The first 5 rows are patterns. Each new row is the sum of 2 different patterns, raised or lowered, with some noise. Before adding, each is slid sideways (what falls off one end comes back at the other) and multiplied by a number that may be negative. Names go in the order of the patterns.
(in the rows, 128 means zero)
Some rows, each with the names of its patterns after it:
[167 116 115  99  88 129 152  95 133 113  96 117 155 155 115 122 175 147
  97 135 144 112 143 113  97 143 129 145 135 117 163 121 138 113 104 105
 123 148 144 140 100 146 150 121 144 133 143 109]
V
[115 145 130  97  82 152 132 142 148 116  97 146 148 129 119 146 124 106
 110 118 121 142 102 100 124 105 125 128 134 179 122  82 123 136 136 116
 138 128 118 161 164 133 143 128 110 145 140 143]
J
[116 100 176 132 134 140 137 113 125 111 132 143 137 125 144 104 107 132
 164 105 161 134 136  99 142 123  87 138 135 131 150 146 130 102 127 132
 144 126 163 135 112 107 132 119 121 153 110 131]
N
[137 123 117 159 143 140 149 150 118 101 111 135 119 122 152 165 139  97
 123 117 157 138 125 185 139 129 125  99 130 164 155 107 119 156 118 135
 118 117 122 109 112  92  93 115 102 117 130 135]
P
[110 115 110 109 131 130  96 114 167 107 105 188 139 129 126 107  96 107
 110 127 147  89 125 101 108 110 106 108 122 130 147  96 154  86 136 154
  99 123 127 124 126 127 146  94 106 114  86 126]
L

New rows. What belongs after each?
[110 136 112 123 159  92 171 129 156 114 102 160 148 142 103 105 144 115
 153 122 112 106 114  80  90 109 125 108 127 133 113 148 117 122 172 100
 132 142 143 112 117 112 145 118 109 137 162 124]
N P
[190 116  87 182 121 155 141 115 150 114 119 128 124  92 154 130 100 105
 127 105 133 120 136 110 142  85 112 126  95 106 118 131 132 132 139  98
 131 126 103 141 136 106  88  96 132 128  95 142]
P L
[ 52  44  62 114  85 101  55  63  76  40  62 104  89 103  52  76  34  97
  86  85  73  77 114  74  77  91  73  94 104 113  97  84  66  72  50  82
 100  66  63  73  70  52  97  99 100 100  54  79]
N P
[141 137 135 106  92 125 108 133 117 130  96  97 145 162  85 142 171 120
  91 196 144 100 142 122 103 130 125 134 134  93 134 115 104 148 117  99
 108 141 143  91 181  77 148 147  87 166 130 127]
N L
[122 162 106 135 164 106  98  98 146 134 148 164  93  86 134 110 126 111
 133 104  94 124 126  97 130 148  92 109 170 141 130 135 151 100  79 114
 134 162  88 132 108 107 142 142 120 134 133 135]
J L
[ 78  72  83  62 112 102  60  65 124 118  58  87  89  77  75  74  59 110
  85 103  92  55 127  75 105  95  32  59  82  98  96 106  60 119 100  64
  89  86  90  87 141  63  49  76  20  86 104  71]
V N
[ 89 141 103 146 175 148 107 105 149 108  48 105 177 129 118 117 109 137
 108 109 128 114 133 129  72 108 129 145 125 145 130 110 122 117 166 118
 138 162 123 138 126 141  91 133 137 155 131 112]
V P
[ 90 103 115 122 116 116 100 133 103  65  77 156  88 119  74 115 110  65
 129 101 113 135  91  64  83 151 117  92 107 108  87 116 125 153 116 152
 148 108 149 118 111 124  60 110 116  76  90 114]
N P
[149 162 108 139 131  87 134 126 169 142 150  91 118 115  74 129 135 129
 178 112  72 110 185 121 134 147 134 118 151 134 121 150 171 166 164 171
 139 108 121 126 151 145 123 122 102  93 111 137]
N P
[125  97 123 127 112 139 143  98 116 159 138 139 139 163 103  86 124 148
 159  97 145 120 115 145 153 127 140 140 136 130 167 123 136 171 117 105
 100 158 144 152 168 102  95 150 116 139 116 145]
J L
[119 161 133 156 144 123 142 131 119 171 102 124 106 149 144 156 153  98
 117 116 141 154 116 151 132 135 109 150  86 147 158 171 169 147  92 159
 133 171 149 173 112 117 123 151  79  89 173 134]
V N
[166 177 131 125 128 132 135 113 142 127 117 115 151 138 152 144 163 150
 129 103 120 188 140 159 132  99 145  81 121 137 158 168 154  97 103 156
 154 105 167 157 144 131 166 135 154 176 193 140]
N P
[ 87 126 134  74  75  83 113 125 145 149 122 104  87 156 102 136 165 169
 113 133 107  95 110 161  82 135 107 103 130 124 133 131 120 123  88 167
 160 131 170 116 137 117  90 138 147 114 127 121]
J L
[ 74  82 121 104 114 102  52 160 129 107 125 119 110  82 123  95 106  85
  67 117  97  56 106 114  53 124 136 138  66 113 144  82  78 120 120 103
 138  88  56 114 107 138 107 119 138  82  95  90]
V N
[141 163 155 167 154  99 140 123 172 131  84 142 121 124 120 164 101 161
 148 153 165 133 103 182 151 148 147 160  95 106 140 163  77 123 189 125
 117 152 108 139 158 147 129 117 119 146  74 142]
V N
[110 165 111 104 120 114 126 119 123 139 144 171 130 158 126 144 142 109
 115 129 142 101 110 133  86  97 130 122 148 111 130 123  99 107 120 135
 125 166  88 104 174  88 125 127 124 124 107  79]
P L
[113 143 117  78  87 103  89 115 118  71  85  74  67  99 139  76 112  86
 122  67 114 127 108  84  99  91  97 127 133  66  83 106 123  89 130 133
  99  95 109  81 114 144  87 122  90  77 136  57]
J N
[115 129 177 126 148 178 128 182 164 115 130  71 142 188 113 140 124 163
 152 163 151  94  90 122 153 121 134 130 101 126 140 135  97 183 197 145
 179 124 100 186 155 141 148 150 125  94 151 166]
V J
[122  78 106 120 124 110  73  83  77  77 124  55 153  85  56 112  66  86
 111  99  68  59 141 100 101 108  81  97  78  84  75  57  66  95  90  45
 104 108  21  69 103  90 113 126 115  89  65  55]
P L
[146 171 136 118 144 143 128 131 134 122  99 163 112 123 121 118 148 150
 105 170 142 130 154 175 147 108 123 177 148 113 161 180 137 124 121 111
 177 154 148 188 147 165 133 121 130 153 142 118]
V P
[128 142 166 112  64 137 106 170  96 109 142 119 150 147 127 132 106 125
 152 143 162 107 149 122 102  91 138 119 156 147  74 108 152  85 111 111
 132 131 125 121 124 119 111 130  97 136 115 130]
J L
[117 140  95  98 169  80 122 137 143 146 122  76 106 158 150 111 149 109
 122 140 168 128 172 170 163 121 168 134  96 129 135 138 150 123 119  99
 107 112 153 159 169 137 127 109 114  90 107 176]
N P
[104  98 106 131 151 113 112  91 113  97 117 119 138 171 149  76 151 110
 144 154 121 129 124 163 170 136 167 108 107 131 106 148 103 136 119  97
 108 151 111 135 184 102  92 210 161 142 125 131]
J L
[111 141  93 113 134 140 122  71 106 148 117 142 131 104 102 102 129 110
  82  90 125  95  89 120 113 104 114  98  94  89 106 130 120 115  64 116
 136 137 107 103  95  94 171 125  96 128  90  97]
V J
[132 143 103 105 141  93 121 140  97 102 127 181 140 127 173 191  99  94
 110 146 153 181  95 106 139  98 113 136 164 183 142 111 102 180 175 118
 170 130 146 142  90 171 203 178 166 142 170 137]
J P
[138 141 173 106 136 182  74 134 115 103 119 127 122 114  92 105  89 122
 120 157 154 124  83 181 114 139 146 176 109 112 158 123 116 116 139 151
 142 120 121 118 139 141  89 175 154 154 120 115]
N P
[115 121 128  81 100 113 111  83  91 113 116 111 118  89 105  81 148 110
 113 110 181  60 104  92 115 115 138 141  89 101 122  80  99 126 152 127
 117  86 145 114 101 149 135 115 112  74  88 167]
J N
[138 120 151 144 147 134 192 132  91 119 119 151 184 147 135 150 142 100
 168 152 173 161 160 147 170 171 144 140 161 122 161  87 116 204 139 133
 134 146 132 122 164 117 116 167 128 146 155 143]
J L
[146 121  76 102 140 117 122 164 122 138 135 104 148 146 165 146 147 141
 102  84 137 111 128 152  82  78 126 111  95 116 155 129  94 114 120  88
  99  88 126 118 115  84 109 121 105 106  82 123]
J P
[115 105 146 121 155 108  98 160 151 114 140 105 105  96 155 134  98 106
 152 145 139 154 132 115 103 169 128 113 130  92 116 129  93 122 102 125
 101 151 149  87 158 175 153 101 140 130 111 124]
V N
[167 143 163 148 114 121 142 141  99 109 138  67 101 106 131 170 166 133
 142 130  86 128 119 179 143 151 112 132 131  80 103 154 118 184 118  68
 123 144 125 108 135 122 120 168 147 156 166 158]
P L
[225 166 130 160 183 148 162 142 142 175 118 181 172 100 170 147 169 142
 147 142 156 170 153 191 115 181 183 154 181 166 167 119 169 163 113 147
 101 135 194 117 154 129 117 131 167 202 150 150]
V L
[165 148 126 169 118 149 140 102 136 147 139 106  66 141 154 126 111 107
 122 100 103 104  63  79  92 100 123 140 117 111 101 159 118 125 163 188
  85  98  92 106 123 146 126 129 131 108 108 117]
J P
[123 145 154 130 111 152 136  60 101 138 132 129 112 119  99 143 148  95
 147 146 130 138 124 147 157 148 170 140 164 162 145 129 106 133 132 120
 105 103 110  99 133 144 160  99 144 147 129 125]
V P
[164 164 111 159 119 135 125  75 137 179 155 142 131 156 127 117 126  86
 101 133  89 104 129  92 102 122 159 123 116 154 173  85  97 105 137 135
 165  80  99 119  87  95 133 145 164 133 106  92]
J P
[107  70 130 165  86 102 101 113  86 122 149 105  83 128 112  94  96  94
 141 120 134  72 107 142  93  92 109 103 133 130 106  81 124 129  96 117
 119 146 149 137 144 117 172 175 131 166 128 113]
J P
[135 134 130 109 117 125 143 113 103 114  87  87 105 125  59 113 108 109
 125 115 113 150  95 130 141 100  62  79 146 124  77  68 123 102  51 115
  98 126 154  97  78  77 117 130  64 125 101 139]
V P
[ 83 130 113 158 169 126  98 149 153 112  92 134 153 116 117 100 109 145
  59  95 122 116 152 122  97 153 140  95 101 141 133 121 151 135 130 172
 186 161 152 150 121 134 137 134 121 149 115  84]
J P
[121 126 166 150 115 151 133 117  84 147 149 126 117  72 122 154  53 124
 115 109 148 153 114  92 141 167 114 117 133 148 128 141 136 121 169 163
 149 162 126 155 116 123 120 124  81 112 137 117]
V P
[212 188 134 169 163 122 197 140 146 177 163 183 172 136 179 125 177 110
 162 122 119 182 165 157 129 164 170 124 201 167 172 161 185 147 146 135
 125 149 166 146 163 108 139 159 119 164 134 142]
V L
[ 85 141 111 105 113  86 104 104 105 111  83 117  86 107  67 102 107 134
 110  81  88 119  94 118 130 150  78  48 115 115  75  84 142  95  88 143
 125 117 134  94 102 102 111 122  69 123 103  96]
V J
[177 167 187 204 198 226 198 166 153 152 178 212 187 165 157 172 118 196
 164 174 176 146 129 147 150 160 133 173 165 155 164 157 159 214 162 153
 189 172 156 139 165 221 151 127 182 207 184 131]
J P
[152 184 152 145 116 120 125 149 126 101 122 119 116 122 155 119 154 153
 161 201 148 131 188 147 148 142 136 130 118 152 164 139 141 144 128 126
 174 143 155 211 139 149 126 116 150 147 173 128]
V P
[ 84 115 105 131 154 110 181 110  88 120 126 125 124 147 153 101 183 127
 149 176 106 115 151 143 141 128 175 109 100  97 118 136 128 137 111  92
 160 149 114 120 184 118 102 175 132 130 145  97]
J L
[134 111 126 131  95 117 120 145 157  92 112 119 101 118 100 137 131 153
 153 138 146 123 181 147 145 164 148 136 137 119 130 117 123  93 145 100
  93 152 150 138 122 131 127  90 113 130 154 157]
P L
[ 96  95 100 106 113 138 178 103 120 186 113  94 118 134 106 117  78 109
 147  29 106 104 111 136 107  74  92 148 153  74 157  86 143 163 104 139
 137 159 158 140 170 101 106 101  77 127 123  83]
P L
[ 88 119 100 127 155 159  98 137 121 119 147 161  93  83 110 137  88 116
 162 170 143 105 105 135 169 126 140 173 132 114  72 108 166 153 134  91
 123 133 112 133  77  72 108  91 106 112  82  98]
J P
[142 117 146 124 120 173 117 148 142 106 159 152 154 110 128 168 111 120
 144 122  86 127 127  37  85 103  99 137 153 152 146 115  91 177 141 154
 157 158 139 117 109 129 105 139 118 193 127  76]
P L
[173 189 130 142 142 148 115 128 154 156 111 126 105 133 138 145 177 151
 123 132 100 125 135 123 160 127 154  96 130 143  55  98 124 127 162 146
  88  97 141 150  95 138 151 173 126 126 143 132]
J P
[119 126 136 146 142 140 146 110 137 156 144 142 110 125 127 132 102 162
 145  73 116 105 143 143 153 165 101 123  95 153 121 155 140 156 148 136
 131 121  95 166 116 161  92 113 134 125 120 150]
N L
[105 147 123 107 100 144  93 116 118  67 113 119 102 122 137  91  99  98
 127 119 122 142 169  81  94 105 127 107 170 101 104  95 131 101  92 148
 132 124 133 117 140 122 120 134 125 111 135  76]
J N
[133 151 166 140 142 115 145 125 136 159 175 176 166 129 180 180 138 130
 142 176 146 113 133 182 158  98 135 155 146 177 156  92  99 166 148 127
 166 132 156 155 160 149 164 209 204 141 176 142]
J P
[ 61 152 159 124 149 113  83 142 173 147 119 145 160 128  97 126 142 136
 125  97 102 127 123 145 138 170 153  82 138 130 118 107 139 145 136 173
 148 148 159 119 131 152 157 133 145 138 125  92]
V J
[136 134 128 141 159 169 180 139 146 132 138 108 138 153 141  76 142  93
 109 105 161 143 161 161 135 133 109  83 117 158 157 149 105 107 135  57
 116 148 155 154 134 115  90 169 138 121 169  92]
N P
[128 102 133  86 136 159 139 112  88 128 127 131 140 108 109 106 111 152
 119 134 109  95 146 141 112 104 174 106  83 157 154 133 138 124  90  87
 125 135 156  83 147 103  90  94  93 108 132 114]
J L
[143 170 139 145 139 134 131 151 160 163 142 178 150 121 107 154 124 139
 153 138  82 137 143 118 108 154 144 134 115 135 130 122  86 102 151 122
 143 114 127 182  84  92 123 139 155 124 111 105]
J P
[173  78 131 134 103  96 106  86 103 118 167 101 150  71 137 117  92 148
 150 128 131 134 118 115 100 121 117  84 111 103  96  97 142 129 109 115
 152  98 106 173 161 151 121  68 116  72 105 124]
N L
[100 114 134 102 106 111  85 130  80 131 111  90 123 114  97  99  92  69
  87 161 125 103 128 103 104 110 126  88  68 101 118 106  66 113 113  34
  96  89 100 136 167 108 114  86  70 143 122 106]
J L
[159 160 130 127 142 157 140 172 220 156 152 145 100 155 182 173 114 149
 164 101 103 158 137 152 153 120  86 134 146 118 122 162 137 126 116 133
 158 164 126 135 158 107 130 131 156 181 129 113]
J P
[188 140 141 133 169  79 100 141 165  72 119 196 121 110 145 103 138 160
 141 133 118 118 144  69 127 138 164 153 161 148  97 129 128 169 141  79
 136 108 125 110 163  92 158 143 146 163 136  96]
V N
[103 137 123  99  90 127 100 122 123 165 114 126 186 127 138 150 132 115
 113 135 139 120 109 152 128 137 127 151 125 161 146 113 183 138 142 155
  69 136 153 140 108 134 156 138 130 119 116 128]
N P
[141 156 159 165 170 153 148 166 157 142 156 181 147 187 159 146 176 106
 149 144 116 189 197 123 126 175 171 120 165 162 139 138 154 161 167 206
 186 158 162 174 142 148 168 199 139 123 123 128]
J P
[135 105 152 127 142 150  85 173 122 127 174 111 119 138 156 166 132 165
 139 137 114 113 159 114 141 119  96 154 144 124 134 180 153 112 203 145
 131 126 114 133 137 135 120 176 123 142 125 128]
V L
[153 110 124 177 138 135 132 114 110 156 179 156 160 114 141 171 147 158
 132 155 125 148  94 142 115 111 159 151  77 159 136 103 120 175 164  99
 121 177 144 118 126 138 127 136 121 109 157 178]
V J
[160 169 153 153 103 109 135 192 108 148 146 137 109 138 148  66 157 161
 164 190 155 118 136 125 154 177 145 145 129 136 129 105 113 154 149 106
 153 113 120 202 124 141 138 144 138 110 132 131]
V N
[ 65 105 105  42  87 102 101 139 115  97  70 154  92  86 148  93 112 125
 119 138 126 159 124 108 131  95 112  98  95 103 113  87  97  80  81 127
 114 123 177 114 116 119  73  48  98 128 122 135]
P L
[152 144 103 142 176 142 152 153 156 111 141 112 118  97  92 143 181 108
 113 111  98 144 161 149 160 136 167 141  80 131 170 142 132 113 119 136
 135 143 126 114 147 116 115  94 101  93 113 150]
V P
[152 118 130 182 129 127 126 125 135  93  91 126 176 163 140 126 118 110
 120 158  84  83 126 107 118 124 130  78 127 152 138 163 149 139 144 120
 136 133 150 126  91 131 133  96  90 154 139 119]
V J
